The same things were measured in two ways. Each way mixes the same 8 hidden numbers, adds some noise and spreads widely along 6 directions of its own, which tell nothing about the thing.
Some things both ways: the first way, then the second way.
[-16 -10 -14 -12 -32  10 -20 -25 -31 -13  51  52  10 -39  41]
[ 51  50 -30  14  -8  -6  42   4 -12  14  71  14  28  23  38 -10  54  18
  -1 -17]

[-28  13 -11  10 -18  10  23 -33 -25   4   0  21 -20 -46 -24]
[-34   8 -42   5  44  13 -45  -7  41  24   8 -24  17  56  12  -5 -17  16
  32  50]

[ -1  32  52  27  36  41 -23  -8  24  23 -30 -25  22 -33 -68]
[-22  13  23  26 -35  11   8  43 -43  25   6  -9   0   4 -24  -9  68 -23
  32  51]

[  4   1 -33  21 -35  46 -25  15  -2 -39  23  25  24  21  52]
[-11  26   5  -5  -6  12 -17   7  21   1   6  24  38  -1   6  -2 -35 -38
  -7  20]

[  8 -13   1  24  -2  10 -38  12   4 -37   1 -19  35  42  42]
[ 36 -22  37  28  -9 -13   0   4 -52 -27 -34 -24 -22 -26  28   5  24  11
  -8 -23]

[  8 -14 -25  20  26  21  14 -15   3  17 -17  -1   6   5  54]
[ 81  22   4 -25  20 -38   0   0  11  29  -3  24  -4  19   4  26  29  48
   6 -14]

[ -42   27   -3   13   49  -45   59   52 -105   59  -25   18  -23   31
  -29]
[ 44  24  31  -4  -8   8  11  -4  14   1  15  41  30  -8 -12   5  -8 -30
 -27 -33]

[-33  30  18   6   5   9  24 -51  -9  16  12  17   5 -35 -12]
[-52   3 -20 -13  -9  37 -35  32 -11   8  13  16  29  -4 -41 -16 -37 -28
   5  22]

[ 10  -2  21 -10   1 -23  51  17  -7  56  32  20 -46  35 -44]
[ 34  12 -40  15  -8 -37 103 -53 -29   8  40 -43 -52  51   3 -27  27  37
   9 -78]

[-13  10  18 -13 -14 -29   4  -2   9 -22   5  -8  17   1  12]
[ -7  10  -8   8  24 -18  15 -24 -10 -11  13 -13 -11  24 -12  -4  -4  51
   9  -7]

[ -6  17  -9  -7   9  25 -10 -37  18  42 -26 -40 -12   0  26]
[ 46  12  18 -18 -28  -4  19 -25  12  29 -10  18  -4  13 -37  32   7 -46
 -37 -32]

[  9 -23 -54 -13 -22  16 -52 -42  75 -47 -49 -49  29  18  45]
[-39 -38 -23  -7   5  12 -16   4  -6 -43 -27   0  -6 -12 -40 -26 -26  -4
  13 -22]

[  5   6 -36  30 -24  43 -26   2   2 -22 -29 -24  19  59  26]
[ 43 -18  -7  16 -26 -10   0   3 -47  -9 -24 -33 -23  -4  41   6  41  -9
  -8 -21]

[-13   8  18   3  -9 -22   7  44 -45 -25  19  14  13 -12 -38]
[ -1  35  41  18  31   0 -12 -45  51 -26   7   6  24  68  -1  13  -4  11
  -2  18]

[-29  29 -18  17  17   2  27  -4 -39  31  20   9 -39 -33 -12]
[-22  -6 -48  -3   0  26 -21  -5  18  -1  -8  11  35 -36   7  -8 -64 -43
 -23   7]

[-40  -9  20 -10 -14 -30 -27  -3   6 -43  55 -19  23   0  57]
[-38   1 -11   8 -23  26   3  43 -57  -1  83  26  32 -26 -20  11  -8 -32
 -38   1]

[ 50 -53 -19   6 -31  12 -26 -31 -15 -23  33  34   6   8  70]
[  8 -20   6   9 -39 -13  38 -11 -37 -28 -23  -8 -23 -33 -18 -11  18 -34
 -18 -45]

[ 21   4 -42 -21 -24  48 -45 -30  40  15 -24 -25  11  10  31]
[  4  24  38   6  -1  -8  -4 -18   3  -4 -46 -28 -20  20  12 -39 -35  -5
  26 -19]

[  6  -1 -50 -14 -21 -34  -9  25 -45 -15 -14  17 -20   4  -3]
[-64 -21 -40  35   4  25  29 -24   7 -38  12 -19  17  12 -10 -32 -33 -22
   9  11]

[-17  67 -27 -33  11 -24  -9 -17   2   4 -55 -27  18 -28 -20]
[ -3  12  19  13  24   7 -29 -29  43 -37 -42   9  28  14   8  -6 -26   2
   7  20]

[ -5  40   8 -18 -49  -4   3   7  26 -40 -34  18  43  37  11]
[  3  13 -10   5   3  -5  34 -37  26  -1   3  -4  -2  61 -37  -1  19   9
  21   6]

[  9 -10 -34   1  68 -21  -8   0 -74  86 -15 -45 -59 -40 -12]
[ 28   2  46  27  -3 -10  -8  -7 -25  -2 -26 -22 -10 -19  38   8  -8  -8
 -17 -10]

[  3 -64  37  56  43  22  33  31  -7  33 -17   1 -33 -25 -49]
[ -8   1  -9  -7 -36 -22   9  40 -47  36 -45 -30 -45 -28 -15 -41  42  -9
  50   7]

[-16  41 -17  -6   8 -28   8 -10   8 -11 -31 -13  13  33  -6]
[ 26 -41 -33  28   4  10  21  -3 -10 -16  28  -5   8  29   6  22  51  -1
  -6  -5]

[ 0 16  5  3 -6  6 33 -3  8 19 49 24 -8 36 11]
[ 59  23 -18 -11  -5 -28  41 -26  -3   1  33   6  -6  19  19   3  10   7
 -22 -63]

[  2  -6  15  10   6   7 -17 -16 -53  29  10  -1 -10   0 -39]
[-30   4  26  46  15   0  11  18 -47   0  43 -34 -14   9  16 -28  25  22
  18   1]

[ 20 -11   7 -27 -17   7 -17 -60  13  24  43  12   8  12  45]
[ 13  29  45   5   1 -26  16  33 -19  22  69  13  -1  10  13  -3  36  -9
  -3 -26]

Other things, the second way, with their names:
(23): [-42 -24 -30  17 -20  25  27  -9 -43 -19  -6 -16  -3 -38 -30 -36 -53 -16
  -9 -28]
(425): [ 56   7  17  -3  24 -28 -21 -16  17 -10  -5   3  -3  20  29  20  28  22
 -15 -30]
(544): [ -5   8  -1   1  -7 -12  -3  10 -16  14 -18 -10 -10 -23   2 -17   0  -7
   8  -4]
(3): [ 17  20  13 -14  -8   1   4  16 -13 -20 -12  24  12  -7 -15 -28 -28   9
  17 -24]
(403): [-87 -33   4  23   8  22 -27  24 -19 -10  20   1  16 -55 -35  -5 -35 -42
 -26  21]
(46): [ 90  11  36  -6  26 -46  13 -41  43 -29 -48  23  -3  21  25  22  11  40
   2 -29]
(151): [ -1  19   4 -11 -27  18   3  16 -31   7  11  19  10  34 -59   7  18   7
  13  17]
(336): [  1  31 -52 -29 -28  -7  -4  16  -3  40 -21   2   8   4  -1  -2  -2 -14
  25  41]
(7): [ -9  -5  -2  10  32   2 -45  17  31   6  25  39  52 -67  23  31 -12 -36
 -50  21]
(307): [-21  -3 -23  28 -14  -3  42   1 -60  10  20 -60 -38  54  -1 -29  18  30
  44   6]
(510): [  8 -21  14  28 -22  12 -31  35 -13  -9 -57 -20   5 -31  45 -25  29 -52
  23  22]
(21): [-64  22  45  35  10 -19  21  14 -21   8  60 -24  -9   7  16 -27  -5 -15
  11  10]
(548): [  0 -16   8  19  29 -30  -8 -14  13 -10 -30 -14 -11 -44  28  -3  -9   1
 -11 -14]
(377): [ 32  31  24   4  -2 -40   1  24 -26  18 -12 -14 -12 -34  70 -21  -2   1
  14 -14]
(183): [  1  -5 -59 -18  -1  -4  37   5   4  13  55  38  21 -15 -35   8   7 -10
 -20 -22]
(83): [-22  -5  27  24  35 -19   6 -29  22 -17  26  -9  -9  34 -23   9  33  18
 -10  -8]
(335): [ 76  -5  13  31  27 -33  35 -31 -18 -31  10   9   2 -20  33  26  38  65
 -26 -36]
(98): [ 24  20  24 -25 -38 -14  28 -12  13 -18 -32  45   8 -25 -45  -6   2 -42
 -13 -35]
(258): [ 92  23 -25  -7  -1 -36  51 -38  10 -25  -2  22   7  18  29  11  27  43
  -5 -42]
(467): [ 63  -7   2  15 -34 -13  35 -18  -4   0 -26 -17 -20  26  10   3  76 -28
   3 -29]
(67): [-12  13  -4  -1  58 -11 -27  -9  33   4  25  -4  11  49  11   5 -36  41
  17  15]
(11): [ 26  15  53  18  10 -15  -9  -9  -7 -34 -34   2   6 -13  29  -4 -16  15
  -3  -9]
(413): [-45  24 -30  -1  12   2 -17   1 -44  -4  31  -1   9 -33 -22  -7 -31  45
 -18   2]
(140): [ 16  -9 -51 -19  21  -4   8  -4   2 -27  33  47  23 -32 -36  -1   7  36
 -22 -47]
(24): [-12  16  -1   8 -16   0  36 -43  13 -16   4  -2   0  26 -19 -11 -15 -26
 -13 -22]
(169): [-65   0 -16   8  -5  20  25  22 -27  -3  46   8  13   1 -48 -31 -27  -7
  16   9]
(185): [-22  10  64 -17   8 -18 -16 -10  18  13 -14  24 -16  -7 -77  17  -6 -18
 -22 -16]
(138): [-34   1  24  50 -20  32 -11  30 -64 -29  -7 -34   7  18  12 -28  28   7
  38  46]
(277): [ -6  -3  31 -12   6  -7 -32  34 -10  18   7  14   2 -23  -9   8  -8 -24
 -10  -5]
(115): [-27   3 -12  19 -15  -4   7  32 -37 -16  41  -8  -3   5   0 -24  60  -3
  19  -1]
(220): [ 31  27  -6 -33   5 -26  24  -7  18  14  37  49  17  26 -43  34   7  19
 -12  -7]
(222): [-30  17 -20 -13  44   6 -20   0  75  -4  51  50  51  25 -31  -1  -3  -6
   2  17]
(201): [-15  31  53  33  26   8 -10   4  21   1  29   1  21  63  -5  -5  26  10
  30  38]
(195): [  0  13 -21  13 -40  12  14  16 -22  39  27 -11   5  25 -13  14  67 -40
   2  33]
(401): [ 28  40 -11 -17  18 -39  22 -29  32 -11  16  44  25 -20  -2  14  -4  29
 -21 -14]
(17): [-11   4 -41   4   2   5 -18  24 -15  14  26  -2  18  -4  16   5  15  -2
   2  26]
(268): [ 20  42  24 -18 -33   4  58 -48  30 -27   5  53  24  45 -80   6  -3 -20
 -13 -25]
(482): [ 16   3  -8  13  -8 -26 -14  43 -13 -27 -42 -11   1 -35  69 -48  44   0
  53  10]
(216): [ 58  17  21  -8 -27 -14  27 -11  -1   3 -10  28  11 -20   2  17   3 -33
 -31 -33]
(340): [-71  13  33  -1 -15   0  -5  39 -17  18  47  14   4  -7 -43  -9   3 -49
  -1  18]
(60): [ 78 -37 -47   4  30 -54   8   0   5   9 -22 -21 -24 -26  79  15  45  31
   8 -26]
(215): [ 88  34  55 -13  -8 -15  17 -13  -1 -16  15  52  25  25  -6  41  20  14
 -31 -32]
(86): [ 16  17  14   7  -2 -19  19  -5  21  24  33  23  16   1  -8  30  48 -27
 -23  12]
(458): [-11 -59 -59  26  36 -33   9 -32   0 -26 -37 -37 -33 -50  10  -7  25  41
  -2 -19]
(237): [-13 -31 -34   5 -13   6   9   2 -35 -42 -10   8   2 -38 -27 -10   8   3
  -9 -22]

Some of these things the first way, each followed by its name:
[ 25  -7 -14   5  21 -24  15  47  36 -32   8  12  29  34  44] : (46)
[ 24 -34 -36  12  28  13 -82   6  24 -31   7 -48  16 -11  55] : (335)
[ -6   4  -1 -16  22 -65  36  25 -57  -6  30  39  34  17  76] : (215)
[-11 -12  18  12  12   2  10 -33   9  10  17 -10   1   2  26] : (277)
[  8  -2  28  -6 -11   1 -12 -33 -33  -8  45  56  23 -46  -7] : (201)
[ -3   6  24  20  23 -15  48  12 -29  30  -4  29 -17   6 -56] : (467)
[-29   1  12 -11 -58  -3 -16 -31  41 -73  21   1  53  28  60] : (425)
[ -3  41   4  20   1 -34  67  61 -78   7 -13  37   4  46  -9] : (401)
[ -4  53  17   0  41   7  30  11  21  61   1 -23 -17  22 -30] : (377)
[ -3  57 -13   2  28   5  37 -21  16  50 -25 -13 -19  24 -18] : (183)
[ 21 -77 -13  13  35 -27  13  52 -34   6   5  15 -22 -25  20] : (98)
[ 12 -15  28  48   1  20  27  60  34 -46  45  25  33  55  36] : (220)
[-15   5 -12   1  12   0 -15 -17   5  -5 -28   1   7 -27  -5] : (510)
[ -3  -3  42  15 -34  -6  20 -25 -51  -1 -32   4  24  42  19] : (185)
[-18  13  -1  30  20  33  -8  15 -34  38 -52 -39 -26 -22 -62] : (195)
[ 34 -36 -29  16  -1  10 -20 -50 -18 -20  23  23   6 -30  44] : (237)
[ 31  10 -21  17  37  21  10  38  52  -5  31   8  10  14   7] : (258)
[-26  -1  15   7  52 -45  34  67 -18  24   8 -12 -19   5  -1] : (216)
[-17  23 -12   1 -25 -12  28 -14 -33 -10 -17  33   6   2 -22] : (222)
[ 20  18   6 -20 -20  13 -27  17  60 -41  12  14  57  13  36] : (268)
[-42 -17 -26  25  -6  -1 -50  14 -25 -38 -19 -51  -4 -11  35] : (7)
[ 10  23 -12  25 -24  12 -12  22 -52   1 -73 -37   3  74 -63] : (83)
